The same things were measured in two ways. Each way mixes the same 5 hidden numbers, adds some noise and spreads widely along 2 directions of its own, which tell nothing about the thing.
Some things both ways: the first way, then the second way.
  9  -1 -20  -5 -18 -26 -47   2  12 -10 -19 -26  28
 -3 -20  -4  13  12  31   0 -24  24  -5

  9  11  16   8  12   0  12 -45  -6   5 -40 -65  -2
 24  -9  28  21  41   1 -18  -4  41 -38

-62 -79  12  10   6 -19  23 -24 -36 -14 -10 -13  31
 25  45  30 -30   2 -33 -28  28  -6   1

 -2 -36  18   9  12   1   1   8  -9  40  12 -23 -26
 24 -47 -27  12  13  -5   7  46 -13   8

-14 -59 -13  -6 -33  -6  28  25 -26  34  -2  20  -9
-14  25 -38 -22 -43 -46  12   3   9  29

-19 -55  -1   5 -38  -5   7  14 -23  34 -20  -6  18
 -6  18 -18 -12 -10 -42  -1 -12  39  27

-14 -58 -23  -8 -53  -8   9  24 -20  23 -20  17  15
-23  20 -26 -19 -36 -29  11  -8   5  25

  2 -15  -6  -9 -23 -23  11  -6  -9  -4 -22  -5  11
-11  21   2   8 -16 -48   8 -36  44 -11

 27  -6 -22 -17 -13 -21  39  -4  -9   1 -14   9 -38
-28  37 -13  22 -38 -25  24 -27  18 -20

 -6 -15 -11  -5  -9 -51  -7 -22   7 -37 -32 -13  13
  7  -9   1   3  -8  -1  18  -6  -3 -37

-33 -67 -27  -3   7   0 -10  23 -23   2  18   2   2
-14   0   8 -14  -5  18  -6  14  -8  31

-25 -28 -34 -12  39   7  12 -14 -31 -25  28 -21   5
  5  -3  46 -25  14  27 -20  13 -13   8

-17 -20   4  -9  22 -23  36 -28 -22 -20   6  -6 -11
 -7  10  33   8   9 -30  14  10   7 -33

 14  23 -12  -3 -14   3  -8 -14 -19   7  -6 -36  24
 23   0  -6 -15  12  -8 -18 -23  40  10

 -2 -12 -24 -20  21 -15  49 -34 -23 -36  -6  -2 -13
-11  18  45  -4 -12 -18  26  -5 -16 -46

Other things, the second way, with their names:
J_832:  20   3  29  -4  37 -17 -26  10  29  -4
J_733:  12 -19   3 -25  24  -6 -19  13  19  28
J_417:  13 -38 -28  -4   6   1  -4   9   6  23
J_149:  17 -43 -40  22  16 -10   9   9  32  -6
J_996:  -5  52  52 -10 -30  20  -8  19 -42  -5
J_504:   2 -24 -44   5   7 -43   3  14  34  25
J_222:  25   1  16 -19  22 -31 -25  37   3  -1
J_269:  -2  30  33 -25   7 -45  -3 -19  33  -6
J_689:   6 -25 -25  17  -7 -14  16  32 -10  -2
J_464:  11   7   8  -9   1  10 -21   5   0  19
J_546: -22   6   7   8 -33  10  18  32 -37   9
J_576:  -6  42   9 -22 -34  -8   6 -23   0  -3
J_889:   5 -35 -52 -39  -6 -21   1  28 -12  48
J_867: -16 -22 -30   6 -29  55  16 -41   9   8
J_266:  24 -23  11  17  32  33 -22  15  17   1
J_972:   8  -9 -23  -1 -15 -37  21  13 -11 -30
J_177: -13   8  17 -27 -10 -12   1 -10  -8  17
J_413: -23  14  -4  -8 -48  31  14 -29 -15  10
J_810: -12   6 -28 -43 -48 -16  31  11 -40  17
J_171:  17 -15 -23 -13  20 -55 -11  23  26  22
J_165:  15   8  20  18  25  -2 -24 -17  47  10
J_57:   1  47  28 -28 -11 -44   1  -4   0 -26
J_943:  -7  -2  -1  -2  11  33 -22 -41  48  33
J_563:   8 -13  -8   7 -23  53  10   7 -30  -2
J_67:  36   8  21  21  13 -18   6  -9  15 -57
J_440: -17  37  -8 -16 -39 -23   0 -19  15  12
J_955:  -1   3   1  -6 -13 -29  13   5  -3  -3
J_892:  26 -16  -2  15  26  -1 -22   3  29 -19
J_722:  10  12 -34  -8 -35  19  -2 -18   7 -15
J_753:   8 -33 -56  10 -24  21  27   7 -17  -4
J_233:  -5  18  30  20 -26  66   6 -16 -28 -24
J_759:  -4  -7  -4 -30 -10   1   0  15 -18  39
J_217:  22 -20 -27   2  10  -4  -7   3  21   6
J_163: -11 -17  12  10  -7  42  11 -27   1  -4
J_201: -31  12 -29  -1 -38  -2  19 -15   2  17
J_208:  25 -29 -43  10  -7  -1  14  40 -23 -10
J_128:   8 -36   1  13   9  49   3  24 -21   0
J_103: -22 -50 -23   2   4   6  20   1   8  18
J_575:   3 -21 -48   3   8 -17 -14 -34  67  24
J_298: -21 -17 -15  15   3  26  -8 -22  38  39
J_276: -22  -2 -16  11 -36  25  29  -4 -21   3
J_151:   8 -23 -25  -8  29 -46  -1   8  35  17

Some of these things the first way, each followed by its name:
-34 -76  -5   8 -55  14  -7  35 -33  57  -9  -5  30 => J_889
 26   9   8   6 -40 -12 -36  16   8  46 -14 -25  15 => J_575
 -5 -36 -41 -18 -21  -7  36  -7 -22 -14 -28  -1   1 => J_576
  1  -3   2   4  47 -13 -30 -15   3 -15  11 -44  -8 => J_266
-42 -65 -28 -10  -1  -6 -11  26 -24 -12  32  13  22 => J_759
-16 -41   9   2 -14 -43   7  -2  -1 -10 -11  11   7 => J_972
  5 -20 -19  -4  33 -14 -17   4   3  -8   5 -25 -26 => J_128
-28  -8  16   6  36 -15  -8 -28 -16 -19  27 -32  22 => J_832
-14 -27 -16  -7  23  -6  -9  -4 -14  -7  18 -13   0 => J_464
  7  23  10  -1  27 -52   4 -51  15 -49 -15 -26   1 => J_67
 15   3 -22 -13  -2 -44 -21  -4  18 -26  -7  -7  -3 => J_722
-31 -32 -11  -7  -3 -21  41 -31 -28 -34 -17  -3  25 => J_57
  5 -44  10   3  -3  -1  20   9 -15  47  -5 -11 -41 => J_689
-23 -54 -36 -20  51 -10  42 -17 -21 -39  10  -5 -35 => J_996
  0 -45   5  14  -1 -22  -4   9   7  18 -19 -16 -20 => J_208
-51 -63  28  25   9  -4  14 -18 -29   6  -1 -21  20 => J_222
 12  14  15   3  29 -20 -14 -24   0   0   8 -37 -13 => J_892
-11 -38  -4  -3 -13 -13  29  -6 -22  11 -11   0  -5 => J_955
  3 -51 -37  -9 -17 -27   1  18   4   0 -35   1 -32 => J_276
-17 -40  31  11 -18   7  14   0 -29  44   6 -13  12 => J_171
-14 -27 -36 -20  -3  13  34   4 -44   2  23   7   4 => J_177
